There are 12 hidden switches. A switch that is on adds its own fixed numbers to the row, and there is some noise. The rows also spread widely along 13 directions, which tell nothing about the answers.
Known rows, each followed by its switches (1 for on, 0 for off):
[ -4  23 -11   7   3   5   2  16   3  12  -6  21  -2  17 -27  13 -12  23
  21  19 -22 -15  10 -18  -7 -23   3  21  -4  -5 -15  22   3  24]  0 0 1 0 0 0 1 0 0 0 0 1
[-20 -37   5   3  10  -3 -33  22  10   7 -26   5 -12  14  14  33 -12 -16
  22   1  11 -45   3 -13  -4  27 -23   4 -10  -5   5   0 -23 -11]  1 0 1 0 1 1 1 0 1 0 0 0
[ 32 -19 -30  -2   1 -19 -23  22  -6  -5 -28  -6 -19  -7  -5  29  25 -18
 -10   6 -30 -18  -2  -2 -27  -7   6 -16  -7   2 -41 -25 -24   2]  1 1 1 0 0 1 0 1 0 1 0 1
[  1  16   8   1   2  -6  16   8  -8  21  15   1   1   8   7  16  -8 -11
  31   6  26  14 -16 -10  12 -22  15  14   7 -13  -7  25  10  -9]  0 1 1 0 1 0 1 1 0 0 0 0
[ 28  -8   3  -3   2 -29  -6  10  -6  47  -1 -27  18  11  24  31   2 -33
   4 -10  10   9 -10  -7 -16   6   1 -11   9  -9 -29 -19  -5  -3]  0 1 1 1 0 0 0 0 0 0 0 1
[  2  -6  10   0  14 -27   3  18 -42  38   0 -10  12 -11  15  12  29 -36
  11  -5  14   5 -12   2 -32  -2   3   7  -8 -36  -8 -17   2   6]  0 0 1 1 0 1 1 1 0 1 0 0
[-33  17 -19  -7   1  31 -13  -2   4 -30   3  11  -4  -8 -27  28   0   4
  31  22  -5  -7  30  15  -3 -36   6  14 -26  -3 -23 -15  -1   6]  0 1 1 1 1 1 1 1 0 1 1 0
[ 22   6 -25 -17  -2  21 -23 -11  -1 -29  23 -18 -21  -5  20  20 -16   2
  28 -31  15  -6  -1  10 -16 -18  26 -26 -28  -8 -16 -21   7 -31]  0 0 1 1 1 0 1 1 0 0 0 1
[ -8  13 -11  -7   8   3  -1  -7  20  17 -12  45 -11  -4 -33  10  -7  -9
  19   3   1  10  20   3  13 -42  -5  36  -1  15 -30  42 -20  27]  0 0 0 0 1 0 0 1 1 0 1 0
[ 25  33  -9 -15   0 -13  -6  -9 -15  14  32 -12   4  -4 -38  25  -9  26
  37 -17   2  26  22   6 -31 -32  17 -14 -17 -19 -11 -13  56  30]  1 1 0 0 1 0 0 1 0 1 0 0
[-14  16  13  -2 -24   0  16  -5  25 -10  26 -11  12  35  26   4 -17  13
  36  -3  20 -35  28   0 -10 -11   8 -22   6  24   1 -21  16 -22]  1 0 0 0 1 1 1 0 1 0 1 0
[-10 -15  16  -6   0 -26   7  30 -29 -15 -37  -1 -22  -4   4  15  51   6
  -3  25 -28 -17   8   8 -40 -28  -3  15 -22   1  -5 -19  -4  -1]  0 0 0 0 0 1 1 0 0 1 0 1
[-15 -20  37  -1   1  -6 -50  -7  27  62 -10   5  -9  37  32  36 -23 -17
  41 -11  31  -8  31   8 -13  29 -28   3 -31  -5  -8 -25 -10 -16]  0 1 1 0 1 0 1 0 0 0 0 1
[ 11 -10 -32 -34  -4  16 -51 -34  24 -28  -3  23 -47 -15   5   6   7  -6
  19 -51  11 -21  38  46 -29 -25  -3  -9 -53  12 -27 -17 -37 -13]  0 0 0 1 1 1 1 1 1 0 0 0
[-26 -25  45 -26  20  -5  -5 -23  41  -9   8  17 -11  -3   6  31  21 -10
  49  -2  39 -29  10  34  12   7 -42  16  -2   8  -5  -6 -17 -10]  1 0 0 0 1 0 1 1 0 0 1 1
[  3  -6  -5 -21  28  26  10  11 -12 -45  18 -11 -15 -13  12  19  -1   1
  18 -14   0 -24   2  -1  -4 -20  -3   2  -3   5   9   3   5 -34]  0 0 1 1 0 0 1 0 0 1 0 0
[ 14   1 -29   2  32  -1   8  14 -26  12   5 -15  11   0 -26  11  -2   3
   9 -11 -18 -19 -19 -23 -18  -6  13   5   5 -23   0   4  24  10]  0 1 0 0 1 0 0 0 0 1 0 1
[ -7 -24   2 -21  35   3 -37   3 -29 -19  -6 -24  13 -28 -10  71  -6 -46
  26  12   6  43  10  -3 -14  -6 -24  -3 -21 -18 -23 -47  14   5]  0 0 1 0 0 0 1 1 1 1 0 1
[  1  -9 -14  -4 -17  -7   9  16   7  -1 -32  23 -20   5  34  -2  20 -43
  -7   1  -3   3   2   8 -11 -38  13  -2   0  39 -38   0 -61 -35]  0 0 1 0 1 0 1 1 1 0 1 0
[  3  -3   9 -17  16  -7  -6 -31  17   6   8   8   6 -14 -13  28  20 -15
  20  -7  11  10  15  23  -6  -5 -20  17  -4   1 -37 -20 -11  12]  0 0 0 0 0 0 0 0 0 1 0 0
[ -5  24 -29 -16 -31   8 -20 -23  16 -26  12  -5  -5   8   2  15 -13   5
  36 -18  15  -6  17  19 -21 -23  16 -28 -20   4 -23 -19 -11 -10]  0 0 1 0 1 0 1 1 1 0 0 0
[ 26  -4  -1 -19   6 -26  -1  12 -10  -7 -18 -10  -6 -11   2  33  10 -38
   9  -2   8  16  -4  -7   1 -34   0  -8   6   2 -39  -2 -10  -1]  0 0 1 0 1 1 1 1 0 0 1 1
[  8 -34 -24 -25  29  -8 -40  -2  -6 -18 -20   4 -33 -36 -24  31  26  -8
  19 -24   0 -30 -14  21 -25  -1 -14   2 -25 -24  -5   3 -24  11]  0 0 1 1 1 0 0 1 1 0 0 1
[  0  20 -20 -10   6   7  -4 -11  -4 -10  28 -12  16  -7 -22  12   7   0
  28 -19   1 -28  11   9 -24 -10   1 -12  -5 -19 -14 -17  12  23]  1 0 1 1 0 1 0 1 0 0 0 1
[-12  22  14  14 -15 -11  19 -21  51  29  25  22  15  32  -5   5   9  24
  41   9  21 -56  -1  13   6  21   2  16  21  -8 -24   3 -16  24]  0 0 1 1 0 1 0 1 0 0 0 0
[ 20  22 -12 -10  -6  -7  15 -43  47  15  40  19  15   2  -8  11   0 -12
  43 -28  37 -16  -1  23   4  -4  14  -8  25   5 -46   5 -24   6]  0 0 1 1 1 0 0 1 1 1 0 0
[-26  -2   3  -3  30  32 -38 -19   6  17  24   5   9  -8 -10  42 -22 -17
  42   4  37  -1   7   4  23  16 -21  38 -22 -40  -7   8   6  12]  0 1 1 1 0 1 1 0 0 0 0 0
[ -4   4 -30  -7  18   8   7  -8 -32  11   1   6   6 -25  -3 -21  30 -46
   0 -40   1   3 -10  11 -32 -26  10   4  -9 -13 -13   3 -27  -6]  0 0 1 0 1 0 0 1 0 0 0 0
[  9  -2   5  19  40  34   7  -2   2  19  26  30 -25  13  14   1 -21   8
  24  -3   6 -21  -2 -16   9   4  23  31 -18 -14   6  10  24 -21]  0 0 0 0 1 1 1 1 0 0 0 1
[ 28 -27  14 -38  30   8 -24 -13  23 -46  -6   2 -49 -19  -5  50   7   9
  19 -14  -6   2  27  19  -6 -22 -18  -6 -19  24 -17 -22   6 -19]  0 0 1 0 1 0 0 1 0 0 1 0
[  5  16   7 -29  -6 -37 -26 -21  -7  33  20 -19   1   1 -16  -1  18  18
  45 -45  23 -25  12  31 -54   0 -21 -24 -18 -39  19 -11  15  27]  0 0 1 0 0 0 1 1 0 0 1 0
[  5  -9 -12  -9 -12  -1 -24  17 -31  -7 -17 -32  -7   2  40  17   0 -33
 -10 -18  -5   5  14  -1 -31 -15  10 -18 -29   4 -18 -44  -6 -24]  0 0 0 1 0 1 0 1 0 0 0 1

New rows. What belongs after each?
[ 14  -6 -13  18  18  12  20   2  32  18   7  35   8   9   7  17   8 -26
  -1  12  -8 -22  -2  -7   9  10   8  21  19  15 -49  -8 -32   1]  1 0 1 1 0 1 0 1 0 0 0 0
[ 33 -15 -28 -14  -6   3 -10  30 -13 -41 -15 -16 -39  -4  27  27   1   2
  -3  -3 -21  -9   0  -2 -29 -34  30 -32 -21  20 -17 -29  -3 -38]  0 0 1 1 1 0 1 1 1 0 1 1
[ 25   4 -20  -9  13  -2 -21 -23 -18  31  11  11 -15 -20  -9   2  17 -10
   8 -36   0  29   7  19 -41 -16  17   5 -37 -22 -22 -23   6  12]  0 0 0 0 1 0 0 1 0 0 0 0
[ -4 -11   3  -1  14  20   0 -26  16   4  27 -13  12  14  41   0  -3 -35
  27 -29  29 -34   2   8  -6  17   2 -16   1   0 -14 -35 -14 -42]  0 0 1 0 1 1 1 0 0 0 1 1
[ 17   6  14   9 -19   7   1 -19  38   8  11  21 -14  20  35  35   4   4
  16  28   5  22  15  12  -1  -5  22   5 -13  22 -55 -41 -14 -25]  0 0 1 0 0 0 1 0 0 0 0 0
[  9  -8  32 -28  12  -6 -30   2   8   4   2  -7 -32  11  10  33 -17  13
  40 -20  13  -3  40  11 -24 -13 -20 -16 -29   8  11 -21  26 -19]  0 0 1 0 1 0 1 1 0 1 1 0
[ 20   1 -46 -21  -3  -2 -47   3 -36  -2  -1 -27  -1 -24  -8  42 -13 -25
  17 -20   7  41   2   5 -33 -27  18 -23 -37 -28 -23 -26   8   6]  0 1 1 1 1 0 1 1 1 0 0 0
[ 25  -3   0 -44  13 -13 -13 -20  35 -35  -1  18 -34  -8 -23  22  13   9
  22 -23  -9 -20  54  32 -20 -39 -31  -9 -11  36 -23 -10  -9   6]  0 0 0 0 0 1 1 1 1 1 1 0
[ 18 -19  -4   5   8  -3  -1   1 -10  -6 -10  10 -31 -10  27  13  31 -14
   1   6   1   0 -16   9 -14 -10  29  10 -24  -9 -28 -25 -12 -23]  0 0 0 0 1 1 1 1 0 0 0 1
[  5 -11   5 -25  41  27 -14  -5  -7 -20   8  21 -46 -16   3   1  12   2
  20 -30  -7 -21  23  16 -25 -23 -18  11 -34   3  15   4   2 -24]  0 0 1 0 0 0 1 1 0 0 0 1
[-10  24  -4  10 -18  -2  -3   8  -2  41  14  14   5  29  12   4 -17   1
  27   8  10   2  15  -3 -17 -16  16   3 -15  -4  -7   2   9   0]  1 1 0 0 0 0 1 1 1 0 0 1
[-29  -8 -32 -21  -3  14  -7 -18   1 -44  10  -9   6 -29  -9   2  31 -19
  26 -29  18 -47 -10  32 -24  -6  -3 -15  -3  -9 -11  -5 -41 -12]  1 0 1 1 1 0 0 0 1 1 0 0
[  1 -16  11   3  43  30  -7 -29  26  33  29  12   6  24  20   0 -11 -23
  24 -42   7 -37  31   2 -21  37 -13   0  -8   5   0 -46   4 -23]  0 0 1 0 1 1 0 1 0 0 0 0
[  4  24 -30 -17 -26   3 -30   3 -33 -17  -2 -19 -13 -10   3  16 -12  -7
  21 -21   4  31  16   7 -35 -47  25 -26 -40 -11 -22 -15   5 -10]  0 0 1 0 1 0 1 1 0 1 0 0
[ 24 -27  19  12  37  -5  -9  13  20  44 -14  37 -23  19  19  27  -4 -21
   8   1  -2  -7  10 -14   2  14  -6  25  -7   7 -23  -4 -11  -7]  0 0 1 0 1 1 1 1 0 0 0 0
[ -1 -25 -33  -2  13  13 -11 -24   1  -3  11 -11  20  -9  19  10  12 -42
   9 -29  13 -16 -15  12 -25  27   7 -18  -5  -9 -22 -52 -26 -23]  1 0 0 0 1 0 0 1 1 0 0 0
[-15  -7 -14   0  17  35 -60 -17  -7   4   3   1 -17  -9  -5  29 -30 -10
  34 -18  15  -2  19   2  -3  11  -1  10 -44 -32  -8 -14   5  -4]  0 0 1 0 1 1 0 1 0 1 0 0
[-39  -8  23  -1 -14   9 -13  11 -13   4  -1   9 -15 -12  35  26  13 -24
  30  20  36  19   1  21  -2 -19   8  15 -33 -10 -10  -7 -16 -24]  1 0 1 1 1 0 1 1 0 0 1 0
[-21 -20 -14 -11  28  18  -5  -7  11  -2   5  12   9  -2   5   3  14 -30
  18 -26   1 -42  10  21 -28  10 -16  -1 -15   3 -13 -30 -32 -16]  1 0 0 1 1 0 1 1 0 1 0 1
[  2 -14 -16  -4   7   9 -44 -19   0  21  -3  -6  -2  -7  18  24 -15 -44
  21 -32  28   7  -6   5  -2  14  -2  -6 -18 -18 -30 -14 -32 -17]  0 0 1 0 1 0 0 1 0 1 0 0
[ 25  -5  36   0   7 -27  12  -7   4  22   8   0   7   1  27  50  11 -35
  15  25  25  49   3   3   6  -8   3  14   2   2 -51 -37  10  -5]  0 0 0 0 0 1 1 1 0 1 0 0
[ 10  -3  20 -25 -14 -28 -23 -14  38  17 -14 -12   9  31  27  41 -13 -48
  16 -12  24  12  39  13   4 -11 -32 -12   3  33 -49 -27 -27  -8]  0 1 0 0 0 1 1 1 0 0 0 1
[-31  -8 -22   1  13  13 -17  -5 -17   6  -4  17   6 -22  -8  10  19 -27
  13   5   6   0 -13  11 -11   0  -7  26 -24 -28 -14  -5 -27   9]  1 0 0 0 0 0 1 1 0 0 0 0
[ 26  -1  22  -1   6 -21  28  10  24  18   0  34 -37  20   9   8  43  29
   8  20 -24 -24  27  23 -34 -30  20  10 -13  27 -24 -31   9  -8]  0 1 0 1 1 1 1 1 0 1 1 1
[-41 -21 -19  10   3  10   6   7  -1 -18 -10   0  16   9   7   7  33  -8
  13  13 -13 -54 -17   9 -32  25   1  -5  -7 -10  -4 -44 -33 -16]  1 0 1 0 1 0 1 1 0 0 0 0
[ 20 -38  26   0  24 -23 -33  13   8  60 -24  28 -33  -2  21  35  12 -15
   3   2   7   6   3   9  -7  16 -15  30 -24  -8 -22  -5 -22   3]  0 0 0 1 0 0 0 1 0 1 1 0
[  4  21 -20 -15 -21  16 -23 -10  29 -23  -7  10 -17  15  -1  17 -27  -3
  20 -16   3  -3  39   3   4 -39   1  -7 -15  28 -41   8 -25  -9]  0 0 1 0 1 1 1 0 0 0 0 0
[  8  14 -16  -4  -1  36 -11  -9 -14 -13  13  21 -44 -25  12  -9  12   0
   9 -16   5   9  17  17 -10 -50  36  17 -37  -2 -18  12  -6 -23]  0 0 1 1 1 1 0 0 0 0 1 0
[ 26 -35  11   4  40 -12  -8 -12  24  46   5  24 -14  -4   5  37  33 -10
   9   5   0 -11 -12  16 -15  35  -9  23  -5 -14 -27 -32 -13   4]  0 1 1 1 0 0 0 1 0 0 0 0
[ 38 -25  -7 -24  34 -18 -15 -13  -9 -15   9 -14 -20 -39 -16  39  43  -3
   8 -11  -2  -7 -13  20 -26   2  -4  -2 -10 -30 -22 -34   9  17]  0 0 1 1 0 1 0 1 0 0 1 0
[ 42  22   0 -34   2  -9 -19 -16  16   2  23  -6  -6   4 -24  43 -16  16
  33 -19  -2  37  50  13 -29 -44  -1 -21 -24  16 -36 -30  44  19]  1 1 0 0 1 0 1 0 0 0 0 1
[-16  19 -14   5 -10 -18  11  -7   2  44   7  10  33  16 -13 -13  10 -10
  24 -19  12 -20  -3   5 -27  -4   0   4   1 -16 -15   8 -17  24]  1 0 0 0 1 0 1 0 0 0 0 0
[ 12 -11   5 -11 -15 -10   2  -2  32   5 -14  21 -27  14  35  -2  15 -22
   3 -25   9 -25   7  17  -5 -14   1  -7   1  38 -34   4 -50 -32]  1 0 0 0 1 0 0 1 0 0 0 1
[ -7  22 -13  -1  -9   2  -4  13 -23  -1  15 -21  16  16   6   6 -21  -3
  23 -10   1 -15  16 -13 -23 -16   9 -19 -13 -13  -3 -17  23  -1]  1 0 0 0 0 1 1 1 0 1 0 1
[ 35 -14 -20 -34   3 -12 -21   5 -11 -32 -20 -11 -36 -22  10  27   3 -20
  -2 -29   5  20  -2   4  -4 -42   1  -7 -17  13 -26  11 -19 -21]  0 0 0 0 1 0 1 0 0 0 0 0
[-22 -11   2 -14  -6  13 -31 -33  41  -3   1  32 -15  -4  12  21   2 -22
  33  -4  31 -13  15  32  10  -1 -21  16 -20  12 -34   3 -50 -12]  1 0 0 0 0 0 1 0 1 0 0 1
[-10   2  21  -9  11 -20  11  15  -3  18   7 -29  33  36   4  25 -28   0
  36 -13  10 -23  12 -18 -18  11 -19 -14  11  -1  15 -23  31  -1]  0 0 0 0 1 0 1 1 0 1 0 0
[ 12 -29 -13 -14  21   0  -3   8  14 -22   2 -19 -12  14  15   5   9  -4
  10 -36  -6 -79  -2  -2 -19  23 -11 -25  10  10  15 -15 -12 -32]  1 1 1 0 1 1 0 1 0 0 0 0
[  7  -1 -12 -21  -9 -17   5  17   2 -63 -16 -19 -16  -3 -19  47   0  30
  23  19  -9 -13 -12  -4   6 -29   7  -8   3   6 -18   1   6  -1]  0 0 0 0 1 0 1 1 0 1 0 0
[-12 -18   0 -19  23   4 -46  -9  -3 -12   5 -29  -2  -9 -11  57 -23 -11
  51  -6  38  -8 -20   1  16  16 -21   0 -16 -42   4   1  11   0]  0 1 1 0 1 0 1 1 0 0 0 1
[-16 -26  14 -24  31  -2   8 -11  -9 -33  -4  -4   2 -26  -1  39  36 -32
  19   5  14  18  -5  21  -5 -15 -18  18  -8  -2 -18 -29  -6  -9]  0 0 0 0 1 0 1 1 0 0 0 0
[ 29  -1   7  -6 -22 -49  -8  20  18  26 -19  21 -29   9   0  25  11   9
   9   7   9 -17   2   2  -1 -15   3   8   5   7 -27  30 -19  26]  1 0 0 1 0 1 0 1 1 0 0 0
[ 21  -2  19  -4  36  -4  21   0   0  14  23  16 -12  -4  -9  19  17  13
  30   4  -5   2   6   4 -20 -15   9   9  -2  -5  -6 -16  30  -2]  0 0 1 0 1 0 1 1 0 1 1 0
[ -6  19  33 -35  -5 -28  -6 -16  31  23   6   7  15   7 -12  37  -7 -24
  51 -21  38  16  41  24  -4 -29 -35  -2   3  14 -34   6  -9  20]  0 0 1 1 1 0 1 1 0 1 0 0
[ 13 -18  -9   0  15  -8  23   9  -3  -4  -4   5 -15  -5  20  -1  39  -4
  -9  -1 -13 -37 -27   9 -17  -2  13   8   5   2 -11 -13 -21 -18]  0 0 0 1 0 0 0 1 0 0 1 1
[ -9  -7  12 -18  11  -1  15 -14  -3 -12   3   8   9 -27  13  38  29 -52
  15   9  31  48  -5  26  10 -32   0  22  -7   6 -49 -20 -20 -10]  0 0 0 1 1 0 1 1 0 0 0 0
[ 23  26 -35  -7  11  -4   8 -19   1   7  24   4  12   3 -27  -9   5   3
  23 -31  -8 -23   9   6 -31 -19  18 -11  -2 -16 -27 -17  10  20]  0 0 0 0 1 1 1 1 0 1 0 1
[  4   5  -7 -16  28 -13  28 -16 -24  17  23  -8  25 -15 -13   0  38 -24
  15 -23   3  11   1  16 -41 -21   3   1  -2 -14 -11 -27  15   3]  0 1 0 0 1 0 1 0 0 1 0 0
[ 10 -17  -5   9  39 -10  17  -8  -9  53   6   2  24   3  18  -5  26 -63
  -7 -22  10 -15 -20  -4  -8  20  -4  17  19 -13 -22 -11 -21  -3]  0 1 0 0 0 1 0 1 0 0 0 1
[ 19  -1  42 -15 -17 -20 -36  -9  30  -2   9 -19 -27  20  24  69 -18  13
  47  19  34  12  20  11  12  -1  -7  -9 -17  -1 -25 -25  24 -11]  0 1 1 0 0 1 1 1 0 0 0 1
[-32 -10 -14  14  26  17   8   7  -4 -14  -8   2  24   1 -16  30   4 -18
  18  28  -1 -26 -22 -21  13  10  -1  27   8 -22 -14  -4 -11   8]  0 0 1 0 1 1 1 0 0 0 0 0
[ 14 -20  -5  -8  45  -9  22   9  -3 -11   9  10  -4 -24 -24  22  20  -5
  21   0  12 -28 -47 -12  20  -2  -3  28  23 -25  -7  40  -2   9]  1 0 0 0 1 0 1 0 0 0 0 1
[ 17 -17  19 -25  13  -6  -5   4  12 -26 -13  24 -48 -13   2  35  40  13
  18   6 -15   0  25  32 -34 -35  -2   5 -32  19 -25 -28  -6 -11]  0 0 1 1 1 0 1 1 0 0 0 1
[ -5 -30  23 -16  15   8   0   5  18 -44  -9 -17 -23  14  23  39   7  18
  11  10 -12 -36  11   1  -5   7 -17   1  -5  27   2 -33   4 -34]  0 0 0 0 0 0 0 0 0 0 0 1
[  4 -32  22 -18  64  17   7   3  -5  10  16  -8  10  -7  13  31 -10 -33
   7 -22   9  -3   6 -12   6  13 -33  24   7   5   8  -7  15 -17]  0 0 0 1 0 0 0 0 0 0 0 0
[ 35 -16  -8  -1  30 -20   7  35 -29  14   3 -14 -11 -13  10  31 -11  -4
   5   5  15  -3 -57 -31  21   0  14  18  15 -36   6  37  15  -2]  0 0 0 1 0 0 1 1 0 0 1 0
[ -2 -11 -32 -12 -12  10 -21 -10  -8 -60   6 -10 -25 -26   6  17  20   1
  29  -8  13 -32 -15  21 -20  -7  23 -24 -24 -17 -13 -22 -17 -26]  1 0 1 0 1 1 1 1 1 1 0 0
[ 21 -23  -5  -8 -25 -50   8  45 -12 -12 -42 -13 -32  12  24  15  46  16
  -9   2 -26 -39 -15   9 -52 -13  15 -26  -8  11  -9 -24 -27 -17]  0 0 1 1 1 0 1 1 0 0 0 0
[ 33  22  27 -25  19 -20   9  -2  -5  29   6  20 -11  -7  -8  14   3 -34
  14 -24   7  45  42   0  -6 -56 -16  17   3  22 -31  22  13  17]  0 0 1 0 0 1 0 1 0 0 0 0
[-26  -9  -6 -22  27   3 -18 -14  18   2   5   3   4  19 -27   1   9  11
  32 -28 -12 -74  43  16 -46  14 -45  -3 -12  -2  26 -18  -1  13]  0 1 1 0 0 1 1 0 1 0 0 0
[ 13 -22  15 -19  28 -28  24  11  -9  14  -6  -2  18 -23   1  31  41 -43
  -7   1   4  19  -8   4  -9 -14 -20  18  19   6 -31  -8 -14  13]  1 0 0 1 0 0 0 0 0 0 0 0
[ 20  -9   4 -34   4 -31   4  14   2 -14   1 -33  16   7  11  34   4 -21
  17 -27   8 -11   6   5 -27 -11 -16 -33   7  14 -17 -31   4  -4]  1 0 0 1 1 0 1 1 0 0 0 1
